There are 4 nested groupings, the coarsest first. Each group lies inside one group of the grouping before and may be the whole of it. The rows also spread widely along 14 directions, which tell nothing about the answers.
In the rows, zero is written as 128.
Known rows, each followed by its group in each grouping:
[116 120 130 149 134 147 137 133 139 139 130 155 138 111 122 165 138 157
 173 108 171 104 147 140 121 122 137 165 101 145  95]
z845 z33 z428 z362
[121 124 144 154 139 161 150 169 121 150 139 155 151 160 113 132  91 123
 131 104  86 141 150 141 125 123  99  84 107 144 110]
z845 z33 z428 z404
[124 120  76 197 116 209 145 134 103 151 128 124 145 132 113 155  79 117
 150 135 138 149  69 160 125 104 157 124 123  88 158]
z536 z196 z215 z530
[130 118 123 125 133 111 151 135 127 130 121 150 117 133 148 106 129 120
 109 117 138 104 118 128 158 142 116 113  99 143 140]
z536 z282 z271 z230
[150 156 113 176 143 154 143 178 110 173 158 118 142  94 150 144 113 157
 147 141 138 125 113 146 121  92 147 112 109 124 143]
z845 z75 z308 z754
[139 122 162  93 145 105 114 122 130 128 130 118 130 127 127  98 144 120
  96  92 136 104 127 130 118 151  88  76 133 137 113]
z536 z282 z283 z784
[125  99 102 153 128 162 150 128 130 141 147 156 153 132 101 169 118 136
 132 108  71 139 133 131 149  87 108 157 103 164 147]
z845 z33 z994 z285
[162 161 126 162 120 117 119 147 137 168 119 100 133 114 150 137 133 132
 127 130 147 118 101 138 113 152 141 103  98  98 173]
z845 z75 z102 z894
[121 109 145 137 119 141 137 135  99 162 118 142 139 153 121 132 109 120
 154 116  82 124 177 137 124 115 110 125 125 140 116]
z536 z181 z9 z722
[113 125 142 140 132 143 174 183 127 142 137 155 123 161  94 139  98 122
 172 150 135 138 173 107 123 113 105 108 134 129  96]
z845 z75 z191 z685
[141 122  99 106 145 102 117 104 128 128 109  95 133 121 135 106 140 137
 135 147  76 157 186 142 146 106 167 134 120 163 136]
z536 z282 z283 z857
[143 126 119 129 162 141  97 156 134 127 136 107 156 110 100 139 147 134
 122 101 124 144 132 146 116 121 115 121 119 129 133]
z536 z181 z998 z423
[162 132 150  87 144 119  95 135 122 115 137  79 119 117 123 103 141 138
 139 134 147 129 115 128 101 113 156 131 174 119 127]
z536 z984 z22 z935
[124 124 131 178 139 150  96  95 141 149 150 123 104 113 129 111 138 108
  88  71 113 112 109 146  93 141 117 130 145 107 126]
z845 z33 z727 z170
[126 127 120 153 138 154 122 116 154 137 151 132 148 111 107 165 139 152
 141  99  96 129 143 141  99  98 139 156 124 152 114]
z845 z33 z727 z355
[143 129 134 111 109 106 110  72 127 106 126 110  76 137 159  70 122  94
 111 119 147  91  76 130 103 141 164 127 184  98 144]
z536 z181 z998 z792
[129 134 168 107 110 116 147 118 147 117 136 148 111 147 126 128 124 126
 150 112 142  80 121 114  86 128 128 115 165 126  99]
z536 z282 z283 z784
[138 125 121 141 126 142 161 147 118 137 154 149 132 127 132 143 113 135
 140 120 107 104 113 132 128  84 128 124 135 141 139]
z536 z282 z283 z784
[149 148  79 123 117 110 142  72 124 146 131  94 126  82 197 101 134 153
 103 170  91 112 103 144 141  89 195 149 109 160 176]
z536 z181 z9 z722
[147 136  86  75 135  63 152 120 192  74 107 113 159 137  82 147 155 123
 104 153 111 157 132 100 168 140 124  83  98 164 186]
z845 z33 z428 z404
[142 151 145 122 127 128 133 148 160 130 143 118 119 139 127 127 124 139
 133 137 109 122 134 115  83 117 140 135 147 128 117]
z536 z181 z998 z792
[150 132 148 132 148 120 124 167 121 146 152 127 121 124 128 119 134 130
 132 109 119 117 142 128 125 113 112 117 134 137 133]
z845 z75 z102 z894
[115  99  87 154 124 168 143  84  96 142 141 129 119 102 128 126 108 115
 134 126 162 119  81 141 150 106 129 134 133 118 145]
z845 z75 z308 z754
[146 166 139 153  94 111 152  98 121 144 148 135 115 109 175 130 117 133
 155 127 119  68 105 141  95  93 180 118 156 124 143]
z845 z75 z191 z685
[143 152 136 137 121 123 126 154 152 116 125 132 131 167 127 118 109 111
 135 120  82 131 128 142  93 126 162 104 144 118 147]
z536 z181 z9 z722
[127 126 119 130 127 129 139 110 111 135 123 117 125 127 124 112 110 119
 141 135 139 132 131 135 133 124 140  92 140 125 124]
z845 z33 z428 z362
[131  90 168 116 139 196  89 129 102 138 138 149 203 143  98 171 113 162
 177  46 105 131 135 183 109 103 120 145 102 168  80]
z845 z33 z727 z355
[106 131 118 128 143 178 136  80 164 130 160 115 160  90 103 144 131 142
  84  96 124 122  86 136  85 119  94  95 129 144 101]
z536 z282 z283 z857
[137 147 108 182 134 122  82 115 132 116 104 121 122 127 140 104 130  85
 122  76 128 113 101 183 100 159 174  95 136  81 159]
z536 z181 z998 z423
[146  94 107 149 107 136 120 119  92 145  94 124 111 175 131 117  96  95
 158 134 103 155 134 142 162 131 155 148 121 105 169]
z845 z33 z428 z362
[124 105  86 135 124 112 152  91 126 102 147 158 116 100 128 134 146 107
 109 101 135  76  82 131 159  96 124 144 140 142 178]
z536 z181 z9 z722
[152 160 155 127 120  83 117 122 148 144 120 113  99 128 170  91 143 120
 101 121 125  87 126 124  94 160 137 108 133 116 137]
z536 z181 z998 z792
[113 113 110 147 138 178 138 112 128 132 148 133 120 124 130 112 104 133
 121 124 159 131  84 140 124 119 141 138 126 126 111]
z845 z33 z727 z170
[120 131 123 139 131 138 136 107 144 139 132 112  94 130 131  95 123 120
 108 145 116 129 140 117 105 128 137 130 153 124 116]
z536 z196 z215 z530
[120 111 125 151 112 136 134  93  95 123 144 151 122 125 117 122 115  85
 126  77 115  83  96 149 121 108 115  93 174 111 149]
z536 z181 z9 z722
[118 126 127 165 131 120 149 136 122 147 126 162  99 140 159  99 118 107
 121 116 127 102 141 138 143 138 128 124 105 130 129]
z845 z75 z191 z685

New rows, each followed by its group in each grouping:
[132 145 131 125 114 158 151 102 135 144 143 110 113 101 169 112 113 158
 123 161 171  95  65 124  92 116 162 145 133 125 115]
z536 z984 z22 z935
[104 115 101 162 137 166 150 117 126 132 139 140 147 105  93 158 123 124
 134 110 123 122 122 140 123 104 111 121 126 135 122]
z536 z984 z22 z935
[116 143  90 190  93 184 174 130 150 176 132 118 114 124 120 180  99 143
 161 184 138 132 106 106  83 106 152 178 129  87 142]
z536 z181 z9 z722
[128 114 104 153 138 157 142 128 118 122 155 151 141 118 122 134 113 127
 120  96 137 114  76 151 143 103 128 113 120 138 143]
z845 z33 z727 z355
[110  99 105 113 121 146 154  93 145 122 126 128 102 138 109 126 122 125
 132 150 128 137 129 102 132 118 128 168 140 137 119]
z536 z282 z271 z230
[142 167 129 177 131 169 148 152 172 172 172 135 148 109 153 163 120 169
  99 115  69 121 110 134  83  99 130 142  92 152 132]
z845 z33 z428 z362
[113 121 139 150 119 154 155 130 139 158 126 144 108 176 137  97  88 115
 108 137  92 144 138 118 118 148 113 115 110 131 109]
z845 z33 z727 z170
[142 168 138 123 128  91 154 135 153 120 141 126 110 114 149 103 136 133
 111 141 147  85 112 117 106 127 146  79 150 132 133]
z536 z196 z215 z530
[134 133 153 161 118 153 142 170 132 144 129 173 161 153 132 162 108 143
 159  88 155  97 101 153 116 142 127 114  84 127 119]
z845 z33 z727 z170
[147 137 101 163 126 112 125 126 144 119 132 137 124  98 129 161 152 128
 141 101 179  91  85 142 132 128 153 141 120 109 170]
z845 z33 z428 z362
[139 118 135 172 115 142 115 117 123 149 129 140 108 156 138 117 113  90
 107  79  75 110 110 148 107 136 119 120 139 101 153]
z536 z282 z283 z784
[120 164 135 186 140 139 167 183 157 177 143 124 122 102 110 150 131 134
 103 140 151 111 131 103  87 148  74  81 113 101 118]
z536 z984 z22 z935
[142 113 116 141 131 123 136 141 124 134 132 135 123 145 118 133 121 118
 133 121  89 137 147 127 149 111 128 134 123 139 155]
z845 z33 z428 z404
[129 135 150 147 134 143 146 180 148 161 126 127 146 145  87 162 125 132
 133 129 104 139 164 109 100 138  78 110 109 125 116]
z536 z984 z22 z935
[127 157 137 193 110  92 135 148 107 167  87 148 115 127 151 133 127 110
 181 114 163  76 170 153 111 163 149  93 113  90 125]
z536 z181 z998 z792
[144 143 149 110 112 106 108  83 147 130 131 116 129 127 151 116 142 129
 116 105  66 100 139 140  88 117 156 135 149 147 136]
z536 z181 z9 z722
[146 143 142 155  92 144 168 151 124 161 127 150  96 160 184 120  83 145
 161 162 152  99  94 123 115 126 174 155 113 112 133]
z845 z33 z428 z362
[148 148 128 122 114  62 129  97 185 129 114 112  85 135 138 118 162 119
 107 144  95 117 163  94 112 149 144 147 137 132 156]
z845 z33 z428 z362
[101 130 145 107 122 163 169  84 136 108 161 159 133 138 140  96  85 130
 112 110 117 103  88 137 106 106 131  81 149 166  82]
z845 z33 z428 z362
[136 111 114 118 121 131 104  72 133 129 117 102 152 109  98 164 151 130
 147 103 104 127 141 141 113 112 134 144 139 134 137]
z536 z282 z283 z784
[139 136 149 123 135 114 135 148 140 136 130 132 130 124 134 129 140 142
 129 121 115 104 146 126 114 125 126 132 119 148 121]
z536 z984 z22 z935
[100  96 143 135 132 153 119 102 109 130 121 158 122 134 121 123 123 120
 160  85 141  99 156 151 115 129 121 153 134 138  78]
z536 z181 z998 z792
[148 147 159 152 118 130 160 170 118 168 164 150 121 117 151 155 123 156
 165 130 124  81 142 119 106  83 130 148 134 139 120]
z845 z75 z191 z685
[150 138 131 103 114 121 136 123 134 139 112 104 143 165 135 102  98 115
 115 148  87 155 114 128 132 142 132  76 109 134 159]
z845 z75 z102 z894
[128 137  96 148 137 106 156 112 167 148 148 112 109 100 111 133 150 130
  84 147 105 132 138  94 128 120 100 118 126 140 151]
z845 z33 z727 z355
[132 127  82 158 121  92 162 120 110 118 138 132  83 108 113 132 130 103
 177 157 153 108 142 113 152  84 164 130 182 109 165]
z845 z75 z308 z754
[142 135 102 187 100  97 139 120 116 209  86  97 103 134 141 140 131 107
 128 165  69 137 194 110 133 150 114 139  96  99 175]
z536 z181 z998 z792
[148 138 129 136 130 132 129 151 118 134 123 140 193 121 116 174 124 147
 160  92 126 119 122 165 138 118 133  85  86 149 144]
z845 z33 z428 z362
[127 139 125 147 144 129 133 130 164 129 150 135 123 125 120 127 138 123
  99 100  75 120 141 131  99 115 119 118 135 142 125]
z536 z282 z283 z784
[136 147 134 141 108 138 135 124 161 133 120 131 113 154 156 121 110 130
 141 142 139 119 105 132  98 142 172 150 114 113 131]
z845 z75 z191 z685
[131 117  87 140 114 105 106  93 147 132  72 101 109 150 128 121 139 108
 150 156 100 156 175 134 131 149 183 177 115 112 162]
z536 z181 z9 z722
[146 146 101 158 128 112 126 140 140 127 118 109 108 137 119 129 122 117
 160 149 116 150 150 131 119 116 182 129 150 106 154]
z845 z33 z428 z362
[141 124 131 147 139 117 141 194 113 159 116 124 117 142 104 142 128 130
 176 148 128 143 192 113 135 120 123 134 129 116 126]
z536 z282 z271 z230
[122 105 104 126 118 141 143 106 124 132 110 117 126 147  96 138 109 117
 155 150 133 156 140 117 142 125 129 131 130 122 133]
z845 z33 z428 z362
[109 114  91 120 127 156 136  50 111 163 130  78 130  74 137 112 130 138
 101 159 150 128 106 125 123 118 120 128 130 130 125]
z536 z181 z9 z722
[125 126 125 150 163 141 108 151 153 116 128 143 103 154 149  76 122 113
 101  97  94 140 142 158 114 140 156 135 117 135 112]
z536 z282 z283 z784
[144 109 129 131 133 180  95 107 104 151 145  82 136  99 105 146 125 141
 146 115 178 138  85 136 104 113 125 145 155  97 123]
z845 z33 z428 z362
[115 143 108 149 137 155 131  96 149 122 133 115 128 123 134  96 110 115
  90 122  80 140 109 150  99 122 154 100 135 135 126]
z536 z984 z22 z935
[136 155 127 134 151 156 109 160 163 107 125 107 158 133 106 132 121 139
 139 122 128 154 115 155  84 130 168 107 125 121 117]
z536 z984 z22 z935
[133  96 121 125 121 145 143 153 104 143 107 132 101 183 136  92  88 104
 135 157 117 152 130 119 150 137 124 144 116 115 139]
z536 z181 z998 z423
[127 117 119 137 130 103 119 126 135 124  97 132 108 148 122 110 135  97
 129 115 142 120 144 133 136 164 126 126 118 110 140]
z536 z181 z998 z792
[127 151 127 121 116 115 155 118 152 120 130 132 115 139 145 111 113 131
 138 149 105 112 137 123 102 115 162 123 141 143 117]
z536 z181 z998 z792
[140 124 134 112 140 136 122 130 122 137 143 112 140 111 122 126 134 134
 116 114 129 116 113 129 115 116 105 115 133 134 128]
z536 z181 z998 z423
[129 135 160 123 106 111 133  71 174 138 146 127  52 159 170  66 126  96
  61 125  77 100 114  95  85 151 120 151 162 123 130]
z845 z75 z191 z685
[136 115 135 130 137 122 117 122 116 149 125 126 132 113 133 122 138 141
 136 114 134 118 149 136 137 127 125 131 113 146 120]
z845 z33 z994 z285
[127  92 142 136  99 208 102  81 100 164 115 111 128 164 143 121  82 123
 153 120 127 146  91 153 102 133 149 180 120 103 114]
z845 z75 z191 z685
[123 141 124 175 127 166 114 129 183 165 117 108 135 146 103 159 125 142
 134 131  91 170 163 127  71 148 137 157 103 114 110]
z845 z33 z727 z355
[137 148 139 133 133 133 144 148 147 153 142 105 119 107 123 137 134 147
 129 145 170 111 115 108  89 131 114 109 141 107 113]
z536 z282 z283 z784
[140  99 108 130 128 119 108 103  94 130 109 121 102 139 154  88 123 103
 129 119 115 123 130 150 155 127 155 156 128 125 153]
z536 z181 z998 z792
[135 155 166 113 131 108 115 155 204 154 117  98 141 122  86 178 176 160
 138 137 146 125 183  88  56 166  93 149 116 119 100]
z536 z181 z9 z722
[108 147  68 195 139 141 151 139 178 145 111 107 119 121  80 152 134 109
 110 159 120 167 155 111 114 146 120 109 114  98 151]
z536 z196 z215 z530
[147 135 136 160 156 116  73 112 132 156 150 100  98  76 152 103 175 123
  81  73 121  93 130 146  94 136 116 150 145 114 135]
z536 z181 z998 z792
[139 134 157 131 121 118  95 100 149 124 125 138 127 127 147 124 147 120
 115  66 131  77 105 151  89 154 132 136 126 123 125]
z536 z181 z998 z792
[119  94 122 158 123 193 108 102 100 149 126 120 134 132  97 151 104 120
 166 101 147 143 115 151 113 118 130 152 143 101 112]
z845 z33 z428 z362
[118 116 138 145 125 133 110  90 153 146 139 106  99 110  71 163 159 118
 159 109 126 123 177 101  80 119 103 169 184 108 109]
z845 z75 z102 z894
[146 110 143 114 111 138 103 126 109 149  96 111 136 152 137 129 121 132
 166 130 148 125 129 142 118 144 150 159 117 110 134]
z536 z181 z9 z722
[146 146 151 132  92 117 156 127 130 157 123 131 134 153 134 142 103 122
 145 137 118 107 114 115 109 137 118  86 124 115 147]
z845 z75 z308 z754
[127 143  92 131 153 126 168 137 161 113 176 132 119  98 115 128 135 139
 109 145 102 131 124 110 134  73 131 125 142 166 143]
z845 z75 z102 z894
[108 103 105 130 133 123 128  48  95 147 124 107 113  90 125 105 135 116
 125 122 122 123 162 135 146 114 123 117 148 145 113]
z845 z33 z428 z362
[141 129 129 141 132 114 120 139 125 140 114 110 116 153 117 101 116 102
 121 129 129 146 133 128 129 154 126  83 133 102 142]
z845 z33 z727 z170
[146 132 111 118 104 124 152 101 156 123 141 125 104 138 151 128 121 133
 127 159 105 119  99 109 124  99 166 177 133 139 162]
z845 z75 z191 z685
[150 106 103 156 129 170 130 122  62 159 153 115  97 107 177  91  93 127
 127 134 167 115  53 151 157  93 158 146 140 106 159]
z845 z33 z428 z362
[140 143 128 165 144 123 119 156 132 142 145 125 122 107 116 147 144 130
 159 112 128 119 160 137 107 103 144 137 146 118 129]
z845 z75 z191 z685
[137 152 163 158 107 137 130 119 119 163 123 145 148 127 173 133 115 140
 136  91  95  77 119 165  90 132 147 109 103 138 119]
z536 z984 z22 z935
[127 102  96 167 136 126 123 132  93 144 107 135 130 126 108 141 131 106
 161 104 107 134 171 153 160 116 134 131 120 122 149]
z536 z282 z271 z230
[179 164 146 163 144 137  97 179 107 174 155  89 182  83 116 178 144 154
 144  85 109 113 120 161  85  96 120  75 136 108 151]
z536 z282 z283 z784
[132 127 144 137 113 161 120  92 114 178 122 107 139 123 155 127 110 151
 135 125 115 127 130 144 104 131 138 138 108 135 107]
z845 z33 z428 z362
[125 105 120 141 109 157 148 131 146 107 128 160 107 184 108 126  95  90
 121 108 112 130  77 122 126 135 123 136 139 105 153]
z536 z282 z271 z230
[112 125 117 156 116 144 131  73 153 118 143 149 117 130 119 130 121 100
 113  86 101 106 102 140 103 125 129 121 146 127 135]
z845 z75 z308 z754
[136 134 144 157 154 146 112 157 122 150 157 130 134  98 120 148 143 148
 154  88 118 106 160 149  91  93 131 138 148 133  98]
z536 z282 z283 z784
[125 126 136 149 148 139 125 133 155 125 163 144 107 145 123  96 123 109
  79  89  84 128 118 130 111 125 110 113 143 137 123]
z845 z33 z727 z170
[134 128 142 114 138 104 124 120 155 124 128 123 130 137 108 121 147 115
  96 105  60 127 163 120 114 130 102 111 131 154 134]
z536 z984 z22 z935
[138 112 105 153 136  60 147 162 123 113 102 170 101 169 123 100 132  81
 124 111 110 118 162 131 191 149 121  92 105 132 177]
z845 z33 z727 z355
[152 131 106 142 120  94  96  91 167 127 101 103 119 120 131 144 170 122
 119 118  76 126 149 134 115 135 165 183 115 130 176]
z536 z984 z22 z935
[111  89 155  76 133 116  88  51 147 102 115 129 115 142 110 101 152 117
 136  87 119 121 172 132 114 145 126 160 148 160  84]
z845 z75 z308 z754
[113 106 131 118 124 129 131  84 144 125 121 128  95 144 120 101 124 106
 111 121 139 124 127 114 124 151 114 132 142 125 114]
z845 z33 z428 z362
[113 156 159 147  99 144 183 113 184 160 146 161  95 162 173 106  99 133
  79 135  62  98 118 100  76 142 116 129 111 149 105]
z536 z282 z271 z230
[129  96  78 118 136 127 163 142  98 125 113 115 120 117 102 136 122 128
 165 184 173 143 130 111 182 100 136 148 124 130 154]
z536 z984 z22 z935
[125 142 147 127 109 146 136 105 175 131 127 136 137 132 134 149 128 139
 125 115 172  98  80 125  87 158 126 133 103 118 118]
z845 z75 z191 z685
[138 144 186 114 137 144 124 180 206 112 142 168 145 173 128 137 130 155
 108  82 153 106  89 127  78 173 111 130  83 142  95]
z845 z33 z727 z355
[149 124 123 138 111 124 115  94 128 159 125  92 128  76 110 181 170 147
 149 125 191  85 107 113 107 128 117 161 142 100 149]
z536 z196 z215 z530
[180 167 158 133 118 121 144 176 144 154 162 111 121 132 164 120 119 138
  84 136  93  99  66 112  94 116 121 103 132 119 175]
z536 z984 z22 z935
[147 134 136 130 110 173 148 132 138 149 150 130 143 132 149 144 104 150
 112 123 125 111  54 129 106 116 128 136 109 128 144]
z536 z282 z271 z230
[137 115 113 121 115 169 158 124  90 137 159 119 125 116 134 123  94 132
 139 150 161 109  56 126 128  81 137 126 163 115 146]
z536 z181 z9 z722
[127 146  93 182 119 120 129 146 149 120 100 133 135 139  97 159 128  99
 164 121 140 128 133 146 110 143 161 111 130  85 164]
z536 z181 z9 z722
[103 139 134 145 120 173 129  74 174 162 135 109 141 113 116 153 130 146
 119 125 103 136 146 123  67 133 118 149 116 136  88]
z845 z75 z191 z685
[158  99 131 105 117 129  71  69 109 157  96  78 155 136 130 128 139 133
 132 109  87 155 145 151 133 142 143 153 104 136 149]
z845 z33 z727 z170
[143 131 103 161 151 152 140 178 113 136 145 140 123 125 150 118 106 144
 150 136 135 138 119 153 147  93 174 144 111 136 138]
z845 z33 z428 z362
[137 104  99 139 125 147 111  91  92 144 115 103 150  97 116 156 136 136
 167 122 113 129 139 156 138  92 155 162 127 136 146]
z536 z984 z22 z935
[130 101 143 151 115 106 130 111 114 148 128 156 116 145 107 145 138 103
 141  82  88  99 171 125 138 125  95 134 138 135 137]
z845 z33 z727 z170
[153 130 129 151 163 155 132 179 115 145 198 119 106  81 122 132 136 148
 116 113 168 108  84 118 119  76 108 139 168 117 135]
z845 z33 z428 z362
[140 149 120 170 146 141 113 157 154 127 151 127 124 122 119 128 131 111
  98  89 116 117  95 143  93 131 122 109 138 103 149]
z536 z181 z998 z792
[111 116 122 111 145  97 126  95 149 118 113 121  98 132 122  83 145 101
 104 130 139 132 163 117 139 157 115 114 127 136 115]
z845 z75 z191 z685
[151 112 149 150 151 132  84 170 133 120 141 148 157 139  76 175 152 119
 155  42  96 127 158 155 118 116 106 137 133 131 138]
z845 z33 z428 z362
[131  90 134 138 140 100  79 106 105 125  95 139 115 139 122 113 156  92
 152  70 132 114 177 161 153 152 132 151 120 123 135]
z845 z75 z191 z685
[131  96  88 142 127 166 147 140  93 132 126 121 155 137  71 165  96 112
 165 135 145 164 108 132 163 100 113 105 131 111 158]
z845 z33 z428 z362
